All groups share one centre, and each spreads out both ways along 8 directions, with some noise.
Known rows, each followed by its group:
[ -3.0 -17.5   7.1   0.2 -12.7  10.8 -24.0  10.2  -9.2   7.2  -0.4   9.5
   1.4 -10.5   0.8   0.6  -1.8   9.3  -1.9   7.2  -4.2  -9.8] : j_871
[ 55.2  -1.9  -0.4   7.7  -0.8  -8.4  21.3   5.9   1.9 -18.4  25.7  25.9
 -25.4  -1.0  10.7   9.9 -60.0  -9.7 -19.7 -23.5  -2.4   4.6] : j_57
[-18.7  10.3 -30.0  -5.0  -9.0 -19.5  16.6 -41.8   1.7  21.7 -12.4  26.6
  -4.0  -0.4 -15.0 -36.1 -13.7  -7.5  26.4  15.1  41.1 -10.0] : j_57
[  9.7   7.7 -20.0  -1.5  28.5 -26.3  50.7  -9.4   1.5  13.3  -6.5  -4.5
 -41.6 -24.8 -47.2  22.9  10.5   9.5 -48.5   6.6  20.3  -6.0] : j_672
[ 11.2   4.7 -18.9  -5.3   4.2 -20.8  21.2 -17.3  13.0  10.5   1.5  15.0
  -9.4  -9.1   3.5 -11.9  -2.2 -28.4   9.0   3.3  18.2  -5.5] : j_871
[  3.6  -6.7   3.3  10.6   6.5   0.9  27.9  16.4  -3.1  -9.3 -13.1  10.0
 -32.0 -13.2 -16.8   7.3 -37.3  20.3 -37.7 -10.2  -3.3  -5.4] : j_57
[ 13.1  29.4 -45.2  14.4  12.8 -35.7  35.9  17.9 -15.7 -27.6  -4.3   6.6
  -2.0  37.1 -36.4  -2.6 -30.9  33.9  10.3 -10.6   3.4 -12.0] : j_57
[ 40.7  -2.3 -11.4   5.9   3.9 -17.0   7.4 -19.9 -27.7  -9.0  20.2  17.6
 -29.3   3.6   4.2   1.8 -51.1  14.3  -5.9 -16.0   9.8  12.6] : j_871
[ 14.4 -13.1  25.0   5.9 -11.2  13.3  -4.2  14.6   4.8  -9.4   4.5  11.1
 -15.8 -14.4  18.3   4.7 -33.3  -1.8 -15.4 -14.0 -17.2   2.8] : j_57
[-14.2   4.8  -1.6  10.4 -12.2   3.6  -4.0  -8.6   2.2  -3.3  11.5   3.3
   6.6  -5.8 -23.9  -2.7 -10.7  37.4   1.1   2.3   2.1 -11.7] : j_672
[ 17.7  36.3 -27.9  -2.5   8.8   7.2  30.7 -15.8  -8.9 -19.3  22.0  12.7
  -3.4  39.1 -21.9  14.2 -27.8  22.1 -11.3 -10.6  17.2   4.5] : j_672
[  6.4 -17.3  -4.7  -8.4 -27.4 -22.0 -11.4  52.6  10.5   0.3 -24.3  22.8
   0.8 -33.2  10.3 -19.4  12.0 -43.5  16.8  10.9  -7.6 -33.9] : j_57
[ 12.6   4.1   9.2  20.0 -29.8  14.5  -3.0  -0.1 -16.6  -5.7  12.1  25.1
  11.5   7.2 -15.2 -13.1 -43.5  49.4 -15.5  -7.2  15.6  -5.6] : j_625
[-16.3   4.9  39.3  31.9 -29.3  13.3  -2.9   1.3  29.7 -26.4   0.6 -15.9
   5.6  -2.1 -21.5   4.9 -42.7  44.7  12.8 -16.9 -18.0  -1.6] : j_871
[ 14.7   0.2  12.9  10.7 -14.2 -11.2  -1.2  33.5 -12.4 -37.2 -13.8   2.6
 -20.6   6.0  15.9   1.7 -46.7   9.8   5.8 -25.0 -24.6   4.3] : j_672
[ 16.4 -27.2   5.0  33.6   7.9   8.8 -11.2  25.2 -11.7  -2.7   5.5  -9.0
   3.9   7.6 -14.5   9.9 -25.4  22.0  -0.9  -2.0 -17.2   5.4] : j_871
[ 16.1  10.0 -16.5   4.6   0.5 -14.3  21.4  13.7   5.9  -5.5   5.2   7.9
  -4.8   2.0 -27.4  10.1  -3.1  -1.6  -8.6   6.0  12.6 -13.7] : j_860
[  8.4  20.6   8.5  10.3 -20.1   1.0   3.2   8.9  26.1 -31.1  25.7  -4.1
  22.3   6.4 -20.3   3.6 -14.5  31.6  13.3 -16.7  -8.3 -13.3] : j_860
[-16.0   1.4 -21.6   4.5  14.8 -32.2  29.4  22.4   4.9  -7.0 -29.6   1.8
 -29.5 -12.8 -16.4  -3.1 -14.4 -10.0   9.2   1.6  -7.5 -14.5] : j_860
[ 35.9  16.2 -22.3 -10.2 -34.7  -2.0  12.1  30.4  36.0  -9.6  27.5  51.0
  31.2  -5.1  -9.9 -16.3 -11.1 -32.6  14.8   4.6  25.7 -43.9] : j_57
[-26.5   5.7   0.0 -15.6  -5.7 -18.2 -20.4   4.5  20.4 -23.0   7.9 -11.8
 -18.6 -16.2   3.7  16.0   1.6 -15.9  45.9  -1.1 -29.5 -20.0] : j_625
[  9.2 -10.5  14.6   3.0  17.9   4.9  12.1  17.8 -19.1   0.4 -19.9  -7.1
 -13.7   3.7  31.4   1.3  -4.4  -7.1 -34.7 -16.9 -16.9  23.4] : j_860
[-28.3  19.9  21.7 -10.9 -20.3  -9.8   7.1  11.2  19.6 -24.9 -21.1 -12.4
  -7.4 -10.7  10.6  -5.5  -5.6  -2.3  13.3 -14.8 -22.0  -3.8] : j_871
[-28.9  12.8  -4.2  -7.2   4.4   8.2   9.8  33.5 -17.5 -14.5 -22.0  -7.8
 -11.6  -2.0 -37.7  28.1  20.5  37.9 -36.2  11.7  -3.3 -18.2] : j_672
[ -4.7  12.7  -8.7   0.3  11.2  -7.0  33.8 -12.1  39.7  -0.7 -11.8  -7.2
   6.2   2.9  -4.2  -5.5   7.6 -38.7  15.2  -2.9   3.0   1.3] : j_871
[ -7.7   2.7  31.2  -0.9 -24.2 -14.9 -37.6   2.4  -4.5 -21.6  -4.1 -34.9
 -18.6  -2.6  -7.7  27.7   2.5   6.8  24.0   6.5  -7.4  -0.7] : j_625
[-25.9 -13.8 -27.0  -5.6  10.5 -24.0  -8.0  -0.6 -25.0  23.1  -7.0   2.0
 -11.4 -21.7 -26.1  -5.9  22.3  21.8  -0.4  21.6  10.6 -15.9] : j_672
[-12.1  -8.1  15.2  -0.8 -18.9   4.6 -23.5  33.7  -8.6 -16.7 -16.2   2.9
  -0.2   0.3  16.1  -1.8 -13.6   2.8  11.2  -4.2 -21.3  -5.4] : j_672
[  8.0  -8.7 -35.6   7.2  28.7 -19.9  23.6   4.4 -17.8   3.6 -16.2  10.7
  -8.0  19.1  18.9 -23.1 -26.5 -19.5  15.1 -11.2  -7.7  13.1] : j_672
[-34.1   7.3   5.6 -26.5 -14.4  11.6  -4.7  21.5 -17.3  -5.8 -17.2  12.9
 -10.9 -16.0   7.6   4.1  25.7   6.8 -24.2   6.6  -4.6 -16.7] : j_871
[ -3.5  17.7 -14.1  -0.6  23.4  19.1  43.9  22.7  -2.3 -12.9 -21.9   3.8
  -8.1  32.8  -4.2  14.3 -13.9  -6.6 -35.7  -6.9  -2.4   9.9] : j_672
[  1.2  -6.6  17.4  13.3   4.0 -21.8  -2.1 -17.0 -36.8  12.2 -24.2 -28.9
 -32.9  -8.7 -22.3  11.2   5.5  40.2 -38.2  11.3  19.0  18.6] : j_625
[ -8.0  23.4 -23.1  19.1  -6.1 -25.6  22.5 -14.8  41.0 -10.8   4.4  -4.8
  24.0  16.0 -30.3 -18.8  -9.3  -2.6  52.3  -2.5   8.2 -11.1] : j_871
[ 17.2  -8.0 -12.6  -5.6  -3.8 -37.8   6.3   1.3   1.5 -13.7   0.1  14.1
 -47.7 -25.1  12.3  -1.6 -44.6 -22.0  22.4 -11.1 -11.5 -10.9] : j_625
[  1.9  -9.8  -5.9 -12.8  -3.1 -12.1 -34.3  43.2 -13.0  -1.8 -14.6 -16.6
  15.7  10.7   6.2  11.0  51.3 -34.5  22.9  22.8  -9.4 -11.4] : j_860
[ 19.6  19.7  16.4 -22.3 -21.3 -10.6 -14.9  -7.7   3.1 -13.6  28.1 -17.1
 -14.6 -18.1 -22.0  33.9  28.5   4.7 -12.7  12.8  14.6 -15.1] : j_672
[-27.0  18.8 -28.2  -8.5   9.6 -14.5  10.1 -13.2  -2.6   6.0 -14.8  -7.5
  18.9  23.8  -9.8 -16.2  24.6  -3.4  29.6   8.0  14.0  -2.9] : j_57
[-21.2   8.1  -8.3  -9.8   0.4  22.3  32.2   8.9  39.5  -1.9  -0.8  24.8
  -7.0 -15.2 -12.0   8.7 -14.4 -17.3 -11.9   1.5  -1.8 -19.9] : j_625
[-39.9  21.1   8.9  13.9 -32.9  -8.7  -1.2   5.2  22.6 -22.9 -11.3  -1.5
  11.0  -5.1 -32.2  -7.5 -17.5  43.2  26.6  -4.9  -7.8 -25.4] : j_871
[ 24.2   7.9 -17.9   2.5 -23.8  18.4  -4.1   9.1  15.5 -18.8  42.1  49.0
  40.2  23.7  17.8 -25.5 -36.7 -13.8  31.2 -20.0  -0.3 -16.7] : j_625
[  4.5  10.7 -42.3 -17.1  -2.3 -24.7  -3.5 -42.6  -8.0  11.3  20.7  27.1
 -15.1   9.3 -15.5  -6.4 -22.9 -12.7  37.5  15.6  36.8 -11.3] : j_860
[  1.6  19.6   1.3  14.1  -9.9  45.2  32.0   7.9  13.2  -8.3  13.2  26.1
  35.1  28.5 -24.4   2.7 -19.8  30.5 -31.3  -2.6  19.2  -5.4] : j_625
[ -1.1  10.4 -34.3   6.2  33.3  -6.7  54.9  -4.5  -7.7   0.3  -4.1  17.4
  -9.0   4.8 -16.3 -10.9 -19.1  24.6 -36.6 -13.2   2.8   3.4] : j_625
[  1.5  33.6  -7.5 -23.3   2.6  -0.7  -4.2 -33.7  38.6 -17.1  38.3 -19.1
   3.2  23.5  -6.3  33.8  20.4 -34.0  45.3   6.4   2.9  -1.4] : j_625
[  9.8 -11.6  -2.1  -6.2   9.7 -12.0  31.7 -17.4  14.5  18.6 -13.7  20.8
 -32.2 -31.0  12.6 -12.3 -19.3 -36.0 -19.0   1.6  14.3   0.5] : j_860
[ 24.4 -12.6   4.1   6.3 -23.3 -13.1  -3.3  21.5 -22.8   8.3  -6.2  22.2
 -29.8 -31.7 -35.9  11.9 -17.9  20.0 -39.4  19.1  28.6 -26.2] : j_860
[ 11.4  -7.8  17.3  -7.9 -26.8 -13.0 -52.7 -37.5 -16.6  -0.3  34.7   2.0
  -9.0 -15.8  16.5  -3.3 -10.2  12.2  31.5  -1.8   1.0   3.2] : j_57
[-38.9  10.3  12.4   2.4 -18.6  11.5 -15.7  23.9  -6.3 -13.1   2.0 -15.9
  13.7  -5.7 -43.8  21.4  27.3  59.8 -11.4  11.5  -6.8 -26.2] : j_57
[-30.4  -0.1  16.0 -16.1   7.8   4.4 -10.6  16.0  12.9   2.9 -18.3 -28.7
   5.7  -6.5  12.4  15.1  54.8 -21.3   7.1  14.7 -19.0  -1.3] : j_625
[ 40.0  16.9  -6.0   2.7  -3.2   3.3   4.0   5.7   4.3 -29.1  35.4   7.0
  13.4  30.0   9.7   8.4 -30.8   3.3  11.5 -24.4  -9.1   3.5] : j_57
[-45.4   4.1   9.6   3.3  -5.6  17.1  25.8 -16.7  26.5   6.9 -11.0  18.5
 -13.9 -24.3 -19.1  -7.3 -23.9  18.6 -12.1   0.9   3.1 -13.9] : j_860
[  9.5 -13.3 -10.3  -3.4  -7.0 -24.9  -8.6  23.7 -22.2   9.1 -18.4  12.7
 -29.2 -15.0 -18.0   5.8  -0.5  -4.1 -12.2  19.5  15.8 -14.6] : j_860
[-27.4 -20.5  20.4  -1.9 -20.8  -6.8 -37.7  20.4 -10.5  -5.4 -21.9  -1.7
 -13.0 -23.3  23.0 -14.0 -10.0   4.8  29.2  -4.1 -31.0  -8.4] : j_860
[-18.3 -15.5  19.0  27.5   6.9  18.4  14.3  24.6  32.4  -5.5 -25.8  -7.1
  26.6   7.5  33.7 -28.1 -18.5 -21.4  18.8 -25.8 -37.0  17.1] : j_672
[  8.6   7.9 -13.6  -0.1   6.2 -42.9  17.0  14.0  -6.3 -20.0 -22.4  -3.9
 -30.8  -0.9  13.1  -7.4 -19.7 -11.8  15.7 -18.1 -13.9   3.0] : j_871

New rows, each followed by its group:
[ -5.8  25.9  -1.8   1.7   2.0  -6.1  14.2  32.8 -17.5 -31.0  -3.8 -22.2
 -14.8  12.9 -44.1  37.1   6.2  49.4 -27.9  -1.1 -10.6 -11.4] : j_672
[-20.7   7.5  10.1  -5.5 -17.2  35.9  11.9   2.6  -2.3  -3.1 -10.4  36.2
 -10.3  -0.6  -5.4   5.8 -36.1  11.7 -32.9   3.0  11.2  -7.0] : j_672
[ 11.1 -16.0  21.8  -7.1  -9.3 -22.8 -26.1   6.8  -9.3   0.6 -19.6 -12.1
 -24.6 -18.2  23.7   2.2   6.7 -34.6  13.0   5.0  -6.8   6.1] : j_625
[-47.7  11.0  -0.6  -3.8  13.9  44.2  13.8 -34.7 -12.9  11.0  -5.1   8.5
   0.3  18.5  -5.7   1.3 -17.5  34.1 -23.5   2.6   9.0  15.9] : j_860
[  6.6   0.6   2.3   8.3  15.3 -23.2  10.0  -7.2  26.3   4.6   4.6 -31.8
   9.5 -17.1 -11.5   1.1  36.7  -2.7   8.8  -0.8 -13.7   0.2] : j_672
[  1.4   7.0   8.7 -26.8 -27.4  27.8 -17.6  -9.7  -3.8   3.3  12.5  34.1
   0.7   3.7  23.8   2.9 -14.4 -25.4  -1.1   8.0  23.5  -0.9] : j_672
[ 10.9  31.5 -21.2   3.5   3.9  26.3  54.0 -23.0  30.4  -4.1  11.9  37.0
  22.7  39.5  -0.5 -19.7 -45.2 -17.1   2.7 -13.0  28.5   7.6] : j_57
[-37.9  -0.3   9.8   5.0  -3.9  30.8  25.4  30.7  23.4  -7.0 -36.1  10.2
  16.9   3.7   1.4  -5.9  -2.0  -5.7 -12.1  -0.1 -11.2  -4.3] : j_57
[  6.1  -1.4  -5.4 -18.1  -1.3  -9.8  -2.8   4.5 -14.1   4.1  -6.6   8.5
 -23.1 -13.7  -1.7  10.5   4.0 -11.6 -13.2  10.9   9.0  -8.7] : j_672
[-11.8 -19.0   5.4  12.3 -24.7 -17.8 -26.5  17.9  -2.4  -2.9  -9.2   2.9
  -2.2 -18.7  -5.4 -14.6 -13.8  14.5  31.5   4.7 -10.0 -18.4] : j_871
[-12.8   8.1 -12.6   9.1   8.1 -18.8   4.2  16.2  -8.7 -10.3  -2.4 -24.3
   0.4  -1.3 -37.6  12.2  15.2  42.1  -1.6   2.3 -12.2  -9.2] : j_672
[  8.7   2.0  -2.8 -28.5  -9.4   9.8 -24.9 -17.9   0.5  14.5  14.7  16.6
  10.7   0.7  31.5  -5.0  21.8 -43.2  17.7  12.5  15.7   1.4] : j_672
[ 14.7   3.6   3.0   1.5 -19.3 -15.8 -27.9  24.9 -24.2 -32.2   1.9  -2.2
 -10.0  13.6  15.7   3.7 -33.8  13.2  25.0 -13.5 -21.9  -2.0] : j_672
[ -9.6 -15.8 -18.6   9.0  -5.9 -30.1   3.9  -4.6 -36.4   7.9 -12.2  27.2
 -50.4 -35.2 -38.6 -12.1 -50.0  48.7 -22.6   6.2  15.7 -19.4] : j_672
[-26.8  -2.6   1.9   0.1 -13.0  29.6 -10.9  13.5 -11.9   4.7   2.1  16.2
  11.6  -6.2 -23.5   4.7   4.5  39.3 -25.0  16.6   7.2 -18.0] : j_871
[-26.1  -9.4   0.4  14.3   8.4  11.7   8.0   5.1  14.5   9.9 -13.5  -2.2
  18.5  -6.1  -1.9 -15.9   3.0   9.7   9.4  -5.0 -10.1   0.6] : j_672
[ 23.8 -17.5  -4.1   3.9  -3.8   7.2 -10.8  -9.8 -24.1  17.6  20.5  31.1
 -15.7 -13.0  -6.7  -0.9 -29.0  16.1 -21.8   6.9  19.6   0.0] : j_871
[  2.3  -5.3 -15.0 -10.6  11.2 -13.5 -10.1   6.9 -31.7   4.5 -17.2  -1.2
 -14.7  12.5   6.9   3.3   6.7 -16.8   4.0  13.6   7.1   6.8] : j_860
[ -4.0  20.2   2.9 -49.6 -13.7  18.4  -3.9 -48.2  12.1  22.1  26.4  31.7
   0.5 -20.5  30.7  -5.0  27.0 -36.3 -13.0   9.9  34.8  -1.3] : j_871
[ 35.9  14.1 -13.3 -29.4  -0.8 -11.0  -4.7   1.1 -25.8 -16.8  13.3  16.3
 -23.3  26.5  25.8  14.2 -10.9 -36.4   6.4  -1.0  13.1   8.7] : j_672
[  2.8  17.6 -40.4   0.8  41.9  -5.1  41.1 -13.2  -1.9   5.2   5.3  -7.9
   3.1  22.4 -24.3   6.1  17.5   5.8 -12.6   1.3  16.0   5.3] : j_672
[ 26.9 -16.1  11.6  18.3   0.2 -31.3   0.7  -0.7  13.7  -4.3  -5.8  -8.9
 -16.1 -20.2  21.5 -17.2 -30.3 -15.9  20.2 -22.1 -16.9   7.5] : j_672
[  9.6   4.2   5.0  13.8 -12.9  14.9 -16.7  -3.1  -7.8 -16.8  27.8  -0.7
  14.7  21.2 -15.4   9.1 -25.0  40.7   7.1 -10.4  -5.1   0.8] : j_871
[ 28.7   2.9  -6.2  20.5   3.1 -39.8  21.2 -36.1  10.4   1.1  23.9  -3.2
 -24.0 -25.4 -35.6  -3.3 -31.0  30.7  -2.6 -10.9  17.3  -5.9] : j_672
[-14.4 -18.5 -10.9  -3.3  12.4 -13.6  -4.2  27.1 -16.8   1.4 -27.4  -5.9
  -5.1  -4.1  16.5  -9.7  13.5 -15.5  11.7   5.8 -17.1  -2.1] : j_672
[-21.7   1.7  18.8  21.0 -12.8  24.7   5.3   7.6  38.6  -1.1  -3.9 -14.3
  26.6   2.0 -19.0   6.1   3.4   7.6  10.4   3.7  -9.6  -4.4] : j_871
[-22.5  16.8 -33.4   1.4  11.2  -7.7  60.3 -17.9  33.6   8.1 -12.0  24.7
 -24.5 -14.3 -53.4   3.4 -24.8   2.0 -11.2  10.5  28.3 -22.4] : j_860
[ 14.6 -15.0  -6.5  23.8  -5.3   4.6 -35.9  25.1 -24.4  -7.8  20.4  -6.5
  22.3  22.5 -19.1   4.0 -13.4  39.2  19.1   1.9 -16.0  -6.7] : j_871
[ 28.0  -0.5 -31.6  -0.9  40.1  17.2  15.0   7.3  -1.9  13.8  18.3  -8.2
  33.7  38.9   0.5  10.0  34.5 -31.8  -0.3   6.6   6.6  12.4] : j_871
[ 13.2   7.7  19.4  12.9 -12.9  19.5   6.8  34.4  -3.1 -18.4   4.3  -3.0
  12.4   4.2 -26.4  19.5   3.8  36.5 -45.4  -0.8  -2.5 -10.1] : j_860
[ 36.9  31.3 -17.2  -2.8  -6.9  15.9  16.5  34.5  19.2 -34.4  38.2  11.4
  35.6  29.1 -18.9  18.2  -0.9   6.8  -2.6 -12.8  -4.0 -16.1] : j_57
[  8.8  -5.7  -7.9  13.4  36.7 -27.0  25.2   9.4  22.3   5.5 -19.7 -32.1
   1.8  -6.3   9.3  -5.6  28.4 -31.9   9.2  -8.5 -19.7  11.7] : j_672
[-37.1  13.9 -17.7  -4.6  32.9   6.9  43.1 -25.9   2.4  21.8 -26.2 -14.5
  -9.6  10.1 -23.1   4.7  23.9   6.5 -27.1  10.1  17.7  14.8] : j_57
[ 14.7  23.7   2.5   2.2 -26.7  23.0  -5.6  -7.9  14.2 -22.0  44.5  22.5
  35.1  26.6  -6.3  -2.3 -27.8  17.1  17.9 -10.7   6.5  -8.0] : j_57
[ 19.5  -7.2 -20.1  18.8  15.7 -34.3   3.0  33.0 -24.9 -16.8 -17.3 -13.0
 -16.9  13.0  -4.6  -2.5 -25.1  11.9   8.7 -13.1 -23.7   0.5] : j_871
[  1.0   7.3 -12.8  19.4  -8.5  -4.5   0.1  -2.0  -5.4  -7.3  14.8   9.2
   8.4  10.2 -34.9  -2.8 -28.9  41.9   9.7  -1.2   5.0 -12.9] : j_871
[-14.6 -13.9  18.7  -8.0  -1.2   6.2 -12.8  25.9   2.4   7.4 -12.7  -9.1
  -8.9 -33.7  -4.4  16.6  35.9  -3.8 -26.6  15.5 -13.5 -13.3] : j_57
[ -8.6  10.4 -15.6  13.6  18.8 -22.4   9.9  17.7 -27.8 -21.5 -17.8 -25.4
 -15.1  19.5 -22.9   8.6  -6.4  39.7   0.2 -10.8 -17.4   6.0] : j_57
[ 26.5  15.4 -40.8   2.6  18.0 -43.2  30.5   5.5 -11.2  -9.1   4.5   4.6
 -15.8   9.8 -23.1  -0.7  -8.9   0.1   3.1  -3.7  10.6  -8.4] : j_57
[ -5.2  -8.2 -29.1   6.7  -0.5 -12.1  -4.4  13.8 -39.0 -11.1 -10.2  20.7
 -13.4  21.5   7.1 -23.0 -50.8  24.4  19.9 -12.8  -7.2  -0.1] : j_672
[-16.9  20.6   7.7 -15.3 -19.9  17.5 -16.9  36.8 -24.9 -27.8  -5.7  -6.6
  -7.3  11.2 -23.0  37.6  16.5  34.3 -21.5  12.1  -2.9 -17.2] : j_672
[ -8.5   4.7 -30.6  22.2  -8.9 -37.8  14.0   0.3  30.9   0.7  -6.3   4.3
  23.4   3.3 -40.8 -27.4  -9.9  -1.1  56.3   9.1  14.3 -26.3] : j_871
[ 40.6   4.2  18.2   8.8 -17.4   1.9   7.9  11.4  14.5 -11.3 -10.3   2.7
 -17.0  15.4   9.3  21.0 -29.1 -52.2  -1.5   0.3  15.4  12.8] : j_625
[ -5.6   4.0 -27.4  15.0  33.2  -4.1  44.4 -21.4  13.5  17.6  -4.1   4.4
   5.4   6.6 -20.8 -14.7  -7.1   5.9 -10.7  -3.3   7.7   4.3] : j_672
[ 11.5   6.7 -22.7 -19.6   9.8 -12.0 -15.0  -0.9 -12.9  -2.6   9.7  -7.5
  13.4  18.7  17.8   0.0  28.3 -26.7  27.2   2.4  -1.9   2.8] : j_672
[-10.6   2.0  30.0  11.0  -7.3  24.9  30.4 -13.0  34.5  -0.5   0.5  13.2
  -3.3 -23.1   6.8  -8.6 -24.2  16.0 -31.4 -18.8  -9.4   3.9] : j_860
[ 13.5  -4.5 -16.5 -30.4   8.8   1.3  -5.2 -12.2  -4.2  20.5   5.4  23.7
   1.7   8.2  43.7 -10.7  14.2 -66.3  13.6   8.2  20.0   9.5] : j_672
[ -4.1  -2.4  -3.4   4.0 -26.9 -18.5 -40.8  24.3 -28.5 -26.7   7.8   1.1
   1.6   2.4  -5.3  -6.3 -16.4  41.5  27.5  -3.6 -16.8 -19.0] : j_871
[ 23.2   2.0 -28.2 -11.5  -1.9 -26.6 -22.4 -42.6 -14.1  13.4  36.6  11.2
   3.3  -2.1  -1.9  -9.4   2.9  -2.2  31.3   8.1  23.1  -5.1] : j_672
[-15.1  -5.5   9.1 -25.0 -28.8   6.2 -46.4   4.8 -12.1   4.9   5.4  10.2
   6.1 -13.0  12.3   3.9  24.6  -5.3  13.9  18.7   3.9 -17.2] : j_672
[ -0.1  28.2   1.1  -3.0  11.8  19.9  43.5  -8.0  22.8  -4.8   1.3  -4.8
   1.7   6.5 -22.2  21.4   9.0   1.9 -38.9   1.9  12.3   0.7] : j_672
[  5.3 -36.4  -9.2  15.4   5.0  -1.5  -0.5  22.3 -12.8  23.5 -14.8  18.3
  -9.7 -19.5 -16.8  -9.0  -6.4   4.0 -15.4  16.5   9.1 -11.6] : j_871
[-22.6   5.7  -8.6 -10.6 -31.2  10.4 -30.8 -18.9 -30.2   3.6  19.7  32.1
  -5.3  -8.5 -30.7  -0.6 -20.5  53.8   0.9  18.3  24.3 -27.3] : j_672
[  4.0  15.7  13.7 -15.3 -23.8  12.3 -12.4 -27.7  34.4  -3.7  29.0   5.4
   0.0   0.1   0.5  16.9  -6.2 -29.6  23.5  10.5  16.0  -8.8] : j_625
[-33.6   3.9   3.9 -10.7   4.1  26.6   2.1  -4.9  15.7  14.3 -10.6  -4.0
  15.9  -5.7  -5.8   2.4  40.4  -6.3  -8.8  14.2   7.0  -6.5] : j_57
[ 10.0  -6.9 -23.2  14.7  25.0  21.4  11.3  20.1 -16.6   6.3   8.2   2.9
  17.3  29.7 -30.4  14.1   6.3  24.3 -24.6   9.0   3.5   1.9] : j_871
[ 17.2  14.4 -28.9  -6.2  12.8  -4.8  -2.2   6.7 -39.0  -8.9   7.5  -3.6
   0.4  40.9 -12.0  13.3  -0.4  11.2  -2.9   5.5  11.1  10.7] : j_860
[  5.5   3.5 -13.6   3.0   8.4 -14.7  -4.8 -40.4 -14.3   0.1   1.4  -3.2
  -8.9  26.8  33.7 -21.0 -28.2 -17.1  37.5 -15.9   0.3  30.5] : j_57
[  3.7  -6.7   8.7  -9.3 -21.3   0.4 -19.5  42.9  13.1  -5.0   5.4   9.6
  12.4 -26.2  -2.5   4.6  28.5 -13.1   1.2  11.0 -11.1 -34.6] : j_57
[ 12.4  10.3  -9.9 -22.8 -14.7  17.4  -6.9 -20.0  -6.4   0.5  20.0  26.9
  -0.5   9.2  16.0   3.1  -8.5 -23.2   0.4   4.8  23.7  -1.7] : j_672
[ -7.4  -4.0  21.1  -1.5 -10.3  21.0   4.5 -17.9   5.5  12.0   9.1  13.1
 -20.2 -31.7 -14.9  14.3 -10.4  20.9 -41.0   6.2   9.6  -5.6] : j_57
